The groups are shells around one centre, one inside the other: the same stretched ball of 7 dimensions in 8 sizes.
In the rows, 128 means zero.
Known rows, each followed by its group:
[104 166 113 100 123 137 155 181  62 133 143 128 133 195 132 164 156  95
  87 119  97 129 132 174 113  82 121] : Q716
[110 107  93 152 137 113 155 126 168 143 150  90 159 125 150 168 117 118
 134 120 118 103 139 112 139 186 150] : Q265
[111 131 107 129 129 112 154 148 135 120 153  94 161 145 174 174 150  94
 116 120 120 108 131 133 124 131 146] : Q472
[160 104  85 142 119 128 152 108 154 122 180  82 131 120 119 143 138 121
 136 114  65 143 167 115 123 153 159] : Q716
[153 145 109 111 115 133 146 137 101 110 187  90 130 158 141 151 171 111
 113 125  68 140 151 146 105  88 145] : Q565
[110 145 102 114 137 140 138 166  99 149 156 124 131 148 107 143 112 139
 100 116 122 118 132 143 128 131 141] : Q565
[102 105  99 168 151 101 168 111 181 147 143  76 173 146 169 178 115 116
 150 129 107  86 139 115 145 192 137] : Q221
[115 151 108 115 123 134 152 157  89 138 156 111 135 177 134 163 153 109
 103 126  89 125 139 155 116 110 130] : Q565
[129 130  99 127 129 126 168 115 129 121 159  88 134 176 122 152 138 129
 125 137  53 117 159 146  99 136 140] : Q472
[177 125  98 132 131 136 141 104 133 121 204  76 123 136 110 127 138 148
 139 123  50 143 167 127 119 118 153] : Q576
[193 137  96 102 132 154 117 153  94 109 210 115 103 103  71  86 114 148
 111  86  92 172 159 135 134  66 165] : Q221
[145 126 100 129 151 128 145 137 132 122 172 103 136 131 108 120  99 139
 127 104 103 126 148 134 138 116 149] : Q265
[107 134 104 127 135 125 132 175 121 146 156 118 154 117 151 161 124 107
 105 102 160 115 119 124 152 138 148] : Q576
[148 134 102 100 141 128 159 131 123  80 168 101 126 151  98 108 109 141
 114 115  77 123 158 155  92  87 159] : Q472
[139  92  78 136 118 118 152 127 175 105 159  93 144  89 131 147 123 103
 124 101 113 131 154 104 124 170 177] : Q221
[ 70 120 101 149 149 109 164 138 159 157 125 100 169 154 156 182 104 125
 125 134 135  73 124 126 134 199 136] : Q576
[106 138 108 127 156 123 153 147 124 136 149 109 148 160 124 142  98 140
 119 121 116  98 133 146 130 132 136] : Q265
[124 129  96 118 119 128 142 176 111 124 152 121 142 122 140 155 139  83
  99  92 134 140 134 134 139 115 151] : Q265
[ 95 130  98 138 120 135 131 142 135 180 165 101 147 128 143 185 138 142
 112 140 128 101 125 110 130 205 148] : Q221
[163 134 105 116 137 134 132 125 127 112 201  88 129 125 115 120 126 153
 125 118  87 130 151 130 117 107 161] : Q565
[133 147 110 116 113 133 131 156 103 134 184  98 141 138 161 169 173 107
 105 122 110 131 132 132 123 113 147] : Q716
[ 95 114  98 163 153 119 147 116 170 178 156  86 160 135 140 170  97 158
 142 138 121  81 131 107 147 218 141] : Q729
[140 140  96 108 115 145 135 169  90 130 170 123 121 132 109 140 142 110
  96 101 106 152 144 141 127 104 149] : Q565
[ 72 147 105 131 146 134 135 207  89 187 125 149 152 145 131 169 101 107
  92  97 179 110 105 141 173 147 121] : Q472
[160 144 110 117 141 139 126 134 111 129 204  93 128 133 115 123 127 158
 123 119  92 130 145 133 128 101 151] : Q161
[124 150  99  91 115 146 138 193  71 121 153 141 121 141 105 138 136 100
  78  95 123 149 135 156 120  85 147] : Q576
[147 139 109 116 135 126 142 141 118 109 182  94 139 140 138 137 138 123
 119 114  98 127 144 140 121  94 151] : Q265
[163 117  91 109 124 128 148 137 136  82 176 101 127 110 109 116 124 116
 114  97  93 145 160 132 110 101 172] : Q265
[104 112  95 132 148 111 161 143 160 114 136 105 157 127 135 145  94 118
 120 108 133  98 136 128 128 156 156] : Q161
[101 126  93 101 134 121 163 172 126  94 124 130 142 134 114 134  99 104
  91  99 138 113 136 149 109 121 160] : Q716
[138 114  97 138 133 117 152 122 155 118 170  84 150 127 147 152 133 116
 133 117  97 119 149 120 127 144 155] : Q565
[141 149 106 100 131 133 159 156  87  98 160 114 124 174 110 128 136 110
 103 110  75 139 152 168 105  66 139] : Q161
[139 126  97 140 123 128 163 116 126 136 166  86 135 170 130 161 152 114
 132 129  50 133 161 139 119 136 133] : Q729
[158 151 105  91 117 142 144 158  81  94 181 113 116 153 108 124 152 113
  97 108  76 153 154 159 101  59 151] : Q565
[ 93 123  97 155 152 125 147 150 137 183 140 113 154 142 127 165  95 132
 127 115 134 102 128 123 163 186 129] : Q472
[128 143  98 105 136 149 126 172  96 142 169 132 120 124  84 120  99 150
  96 103 129 132 135 139 132 120 153] : Q576
[157 137  99  80 122 136 143 144 114  65 182 106 118 125  99 106 127 137
  96 111  92 135 154 148  80  78 178] : Q716
[173 132  93  80  94 137 148 142 108  56 187 100 113 124 115 123 170 100
  93 108  68 161 165 145  72  69 180] : Q221
[107 129 102 149 139 134 127 124 146 186 180  88 148 128 135 170 118 170
 130 144 119  93 129 106 139 206 146] : Q716
[ 99 134 101 116 117 123 164 133 129 121 146  96 145 167 145 175 150 117
 106 144  89 101 141 142  88 155 148] : Q729
[ 98 128  88 117 124 135 145 201  99 146 123 151 136 124 111 151 108  85
  86  81 157 138 128 140 152 134 143] : Q716
[176 145 108 103 111 139 142 113 106  96 211  75 118 155 127 136 178 136
 118 137  39 144 164 143  84  85 157] : Q576
[ 98 134 104 144 138 122 158 152 119 162 139 108 153 168 147 177 131 106
 120 121 109 110 132 139 144 151 123] : Q265
[126 140 105 108 138 124 165 147 111  98 150 108 136 169 120 135 124 114
 109 115  86 121 148 161 105  91 142] : Q265
[ 90 130 104 124 142 111 171 150 135 116 126 108 158 165 148 163 117 104
 112 121 118  94 133 148 115 137 139] : Q161
[166 126 103 123 140 123 160  95 144  91 189  71 131 155 117 122 130 147
 140 131  43 123 169 141  96 107 155] : Q161
[124 160 114 110 136 142 126 186  74 149 171 128 134 147 128 145 134 119
  96 104 133 134 123 149 146  87 133] : Q576
[126 123 109 150 156 118 138  99 170 149 189  67 156 131 146 152 110 176
 148 145 103  84 137 109 129 180 152] : Q221
[108 136 105 112 135 114 182 136 123  93 133 100 146 189 137 153 132 104
 111 128  76 105 149 165  90 108 138] : Q716
[ 93 122  98 145 139 124 128 169 141 172 151 115 160 104 152 172 110 119
 113 107 174 104 114 107 165 185 148] : Q472
[141 148 107 106 154 145 120 168  98 135 183 125 124 122  87 105  87 164
 106 100 134 128 133 140 141  97 152] : Q472
[128 107  87 122 143 120 151 153 153 102 146 117 142  99 108 120  83 119
 114  88 139 122 144 125 134 137 169] : Q729
[139 131  99 123 124 137 137 123 129 135 187  90 130 134 120 147 138 150
 119 134  85 122 148 124 110 149 156] : Q565
[135 134 106 137 155 130 145 135 123 144 171 100 139 151 114 133 104 146
 131 116  96 118 144 138 143 125 135] : Q161
[124 146 116 130 132 119 167 109 123 124 170  71 148 198 162 172 166 125
 131 154  49 103 149 151  97 121 128] : Q729
[109 108  96 166 151 113 153 122 168 163 151  88 162 131 147 167 105 129
 145 120 118  98 137 111 157 193 139] : Q729
[ 72 141 104 142 140 135 131 166 118 202 145 120 153 144 139 184 112 143
 108 132 155  90 110 122 153 199 130] : Q729
[114 124  92 103 118 124 157 163 126  96 140 119 139 128 127 146 128  95
  93 104 123 125 141 140 105 124 163] : Q161
[159 118  92 103 125 129 140 138 141  81 183 100 128  98 110 114 119 130
 110 102 107 136 153 126 105 110 181] : Q576
[ 79 140 101 124 115 127 156 169 106 155 129 119 151 165 155 193 152  91
  95 127 123 109 124 142 122 158 131] : Q472
[153 105  90 139 111 117 163  88 170 102 181  60 142 134 149 162 164 116
 140 137  48 125 168 115  95 160 165] : Q729
[139 111  83 127 115 132 137 171 127 127 158 123 135  91 122 144 127  86
 105  79 137 155 143 116 152 134 162] : Q221
[120 138 110 128 120 119 162 119 128 123 167  76 149 176 167 179 171 112
 123 147  68 108 146 141  98 135 139] : Q161
[ 41 138 101 146 137 123 149 192 114 201 105 137 167 157 158 205 114  98
  97 119 176  87 102 132 163 200 118] : Q221

New rows, each followed by its group:
[146 147  99  92 130 154 118 180  84 125 182 136 112 113  79 108 107 146
  88  94 130 148 137 141 128  91 161] : Q472
[136 103  91 133 131 113 153 114 178 101 168  80 151 106 141 144 120 126
 131 118 106 110 150 111 113 163 173] : Q576
[189 133 104 106 112 127 161  96 125  64 205  63 121 161 130 128 178 120
 129 132  15 148 179 149  74  69 160] : Q472
[134 103  85 117 136 114 168 142 156  76 139 109 141 115 112 120  97 101
 115  90 111 127 156 135 114 121 169] : Q221
[146 141 107  95 130 125 149 157 109  78 170 107 135 139 131 125 137 107
 102 103 105 133 144 152 105  66 159] : Q472
[ 88 108  87 151 143 125 131 167 156 178 139 124 157  90 129 163  84 127
 115  99 181 104 118 100 172 210 153] : Q716
[158 121  95 114 110 123 159 121 135  83 177  83 133 137 138 144 162 100
 119 118  64 141 163 135  94 106 164] : Q565
[126 127  92 121 107 136 134 164 116 140 166 113 136 113 138 165 152  99
 100 106 124 141 136 121 132 144 156] : Q576
[ 87 129 102 130 159 116 149 191 124 141 122 138 161 128 135 146  81 101
 104  85 180 105 115 138 166 131 138] : Q221
[133 109  92 142 137 115 164 116 160 117 157  87 147 136 131 146 118 119
 136 116  86 117 155 125 124 152 151] : Q265
[105 149 113 116 123 127 140 166 104 137 161 107 151 152 166 176 158 104
 100 124 128 112 122 140 123 121 141] : Q472
[184 146 112 113 151 142 128 122 107 112 216  88 117 140  94  97 116 172
 131 116  67 140 158 143 123  71 151] : Q221
[195 124 100 107 136 124 161 107 132  55 196  78 120 143 104  96 132 128
 133 107  38 150 179 150  94  55 164] : Q221
[141 144 113 137 119 125 160 109 114 136 182  68 141 193 163 180 187 112
 134 149  35 125 155 145 108 118 125] : Q221
[ 92 125  90 129 130 137 123 196 116 174 141 143 144  96 120 159 100 113
  92  90 186 123 114 115 167 174 151] : Q729
[121 109  88 139 129 124 141 143 154 140 159 103 147 102 133 155 116 119
 120 107 132 120 138 109 141 174 161] : Q265
[163 124  97 134 122 136 143  98 139 132 201  72 125 140 117 143 148 152
 137 137  48 133 165 121 109 146 154] : Q472
[114 121  90 125 115 126 156 154 127 127 143 111 141 136 134 164 139  93
 106 110 109 129 143 132 122 146 150] : Q565
[124 131  95 128 134 144 120 162 116 167 174 120 131 108 105 142 108 146
 109 107 138 128 131 117 151 157 152] : Q161
[137 148 108  89 141 137 136 147 111  96 181 109 125 136  98 109 106 165
 100 121 109 113 141 148  94  96 166] : Q221
[155 157 117  93 130 133 148 127 100  87 194  86 126 172 126 127 153 143
 111 136  59 124 153 160  81  67 151] : Q729
[147 148 107  93 125 138 137 163  93  99 180 113 125 137 118 125 139 121
  97 107 105 139 142 150 109  73 157] : Q565
[114 156 108 103 130 144 121 194  80 149 165 135 133 130 122 145 125 123
  86 102 154 129 118 142 141 105 144] : Q161
[118 108  85 144 120 125 144 156 142 149 150 111 147 107 139 166 129  93
 116  98 132 133 138 111 152 171 152] : Q729
[107 129 102 149 123 128 131 155 128 178 164 102 156 126 165 188 149 108
 119 119 136 117 123 111 157 175 138] : Q716
[146 145 104  92 132 140 126 175  97 103 180 125 125 113 106 113 117 130
  92  94 133 140 136 142 122  79 164] : Q576
[148 113  96 140 120 126 131 111 162 133 198  72 145 102 151 159 148 138
 134 129 100 120 146  99 123 170 169] : Q221
[169 127  93  96 128 133 157 133 120  68 176 103 116 135  88 100 120 126
 110 102  67 147 168 151  92  75 167] : Q472
[ 95 136 101 141 137 134 130 181 109 185 148 128 150 129 138 171 117 113
 107 104 158 118 116 124 171 161 131] : Q161
[127 112  87 134 141 135 133 138 151 148 167 109 134 100  96 131  86 157
 121 110 128 117 141 110 139 178 163] : Q729
[106 131  89 125 118 140 147 173 101 159 139 131 131 143 111 162 127 103
  98 105 118 136 137 137 139 150 137] : Q221
[167 145 110 116 134 138 139 114 112 116 206  80 123 156 116 127 145 156
 128 133  54 132 158 142 106  95 148] : Q265
[103 128  99 121 146 115 176 148 130 109 125 112 148 168 124 145 105 108
 113 113 103 105 143 155 115 124 139] : Q729
[ 78 142 100 120 128 132 135 218  89 166 124 153 151 128 142 173 120  80
  81  87 188 124 106 138 165 135 134] : Q729
[143 131  98 108 103 134 130 155 119 113 184 101 135 108 146 156 165 104
 100 111 116 141 140 121 113 122 169] : Q716
[139 114  97 143 106 114 168  87 161 115 176  55 149 158 171 185 185 107
 140 151  40 117 163 121  92 164 151] : Q221
[116 151 112 105 151 135 132 164 106 130 168 118 137 140 114 128 101 155
 103 116 135 106 126 145 124 112 149] : Q576
[ 93 117  99 157 145 108 170 139 149 151 127  98 167 161 160 180 120  95
 132 117 114 100 135 132 149 167 126] : Q729
[165 130 105 128 119 130 141 103 136 117 207  66 133 140 143 150 167 139
 134 138  56 130 158 123 104 125 157] : Q576
[122 110  91 145 140 121 150 119 163 141 161  90 147 124 125 151 107 141
 133 123 105 107 146 114 131 182 154] : Q265
[166 146 101  80 114 141 144 163  85  72 180 117 112 138 101 111 147 106
  90  97  83 161 157 159  94  46 163] : Q576
[ 99 165 114 109 148 148 120 190  74 173 162 138 133 149 108 143 104 153
  91 114 153 112 113 148 146 119 131] : Q729
[117 150 107 111 135 143 130 160  99 149 172 116 131 144 112 142 120 151
 102 124 120 116 130 139 124 129 145] : Q565
[ 92 114  92 125 132 106 180 159 144 100 109 117 159 149 146 162 116  72
 107 101 125 109 139 145 119 137 147] : Q716
[165 144 108 119 130 139 134 137 102 125 198  94 125 145 122 132 147 131
 121 115  76 145 152 140 127  88 144] : Q265
[156 102  90 133 127 118 148 107 175  96 183  75 143 100 134 136 127 129
 135 116  91 123 158 109 113 152 177] : Q472
[134 107  89 134 118 123 134 135 161 126 176  92 148  88 147 157 134 116
 120 110 130 124 140 100 131 170 173] : Q716
[158 138 105 116 147 130 151 157  99 104 168 115 129 150 106 112 114 111
 118  88  91 148 153 156 139  59 139] : Q221
[160 136  94  97 104 145 139 137 106 101 189 101 112 132 103 131 156 128
 101 120  69 151 160 139  90 104 166] : Q472
[100 159 108  97 116 146 127 180  82 149 164 126 132 146 129 163 146 129
  81 127 134 117 120 144 112 128 147] : Q221
[151 107  89 128 136 121 164  97 166  94 171  79 133 134 106 124 111 145
 136 125  62 118 168 128  97 145 165] : Q729
[ 79 124 101 142 134 109 172 149 141 142 120 104 166 165 167 190 133  88
 117 125 120  94 129 137 130 167 131] : Q161
[197 131 102 113 113 134 155  86 126  79 215  59 115 159 119 126 176 136
 136 137   4 152 183 142  78  82 159] : Q729
[193 116  91 114 112 134 145 110 136  81 205  79 117 115 111 117 152 122
 127 109  50 161 175 126 101  95 173] : Q472
[128 126  96 131 140 126 166 142 120 126 145 110 135 163 109 139 114 112
 121 108  82 129 154 149 130 119 134] : Q729
[ 71 138 108 129 157 125 134 158 140 168 145 115 159 133 135 161  84 164
 109 133 169  69 109 124 136 190 146] : Q221
[119 158 107  93 125 143 132 199  69 128 157 141 128 143 117 140 133 106
  80  97 138 139 126 156 129  80 143] : Q161
[173 121  95 111 135 127 161 104 141  74 185  82 122 142  96 105 119 144
 130 118  48 135 174 143  90  96 166] : Q472
[134 124 105 128 148 108 168 130 145  91 154  89 153 152 146 138 120 107
 129 111  94 112 149 145 119 102 147] : Q716
[ 85 134 105 133 123 120 150 150 132 154 145 100 160 150 169 193 148 108
 109 135 129  95 122 127 123 175 140] : Q161
[142 138 103 119 118 134 138 160 102 127 175 107 135 135 141 153 156  97
 108 105 105 145 141 137 134 100 145] : Q265
[140 108  94 151 149 120 152  98 172 134 176  76 145 129 120 138 103 157
 148 128  82 107 155 114 128 174 154] : Q472
[177 131  99 107 127 137 148 113 121  89 197  86 115 142  97 111 135 146
 122 121  48 144 170 143  92  90 162] : Q265
[114 124  91 113 120 128 147 176 120 119 142 127 140 117 126 149 123  92
  95  94 140 132 135 133 130 130 158] : Q565
[119 129 100 121 117 128 147 120 142 126 172  84 141 141 142 165 148 138
 116 144  90 105 143 125  94 164 159] : Q576
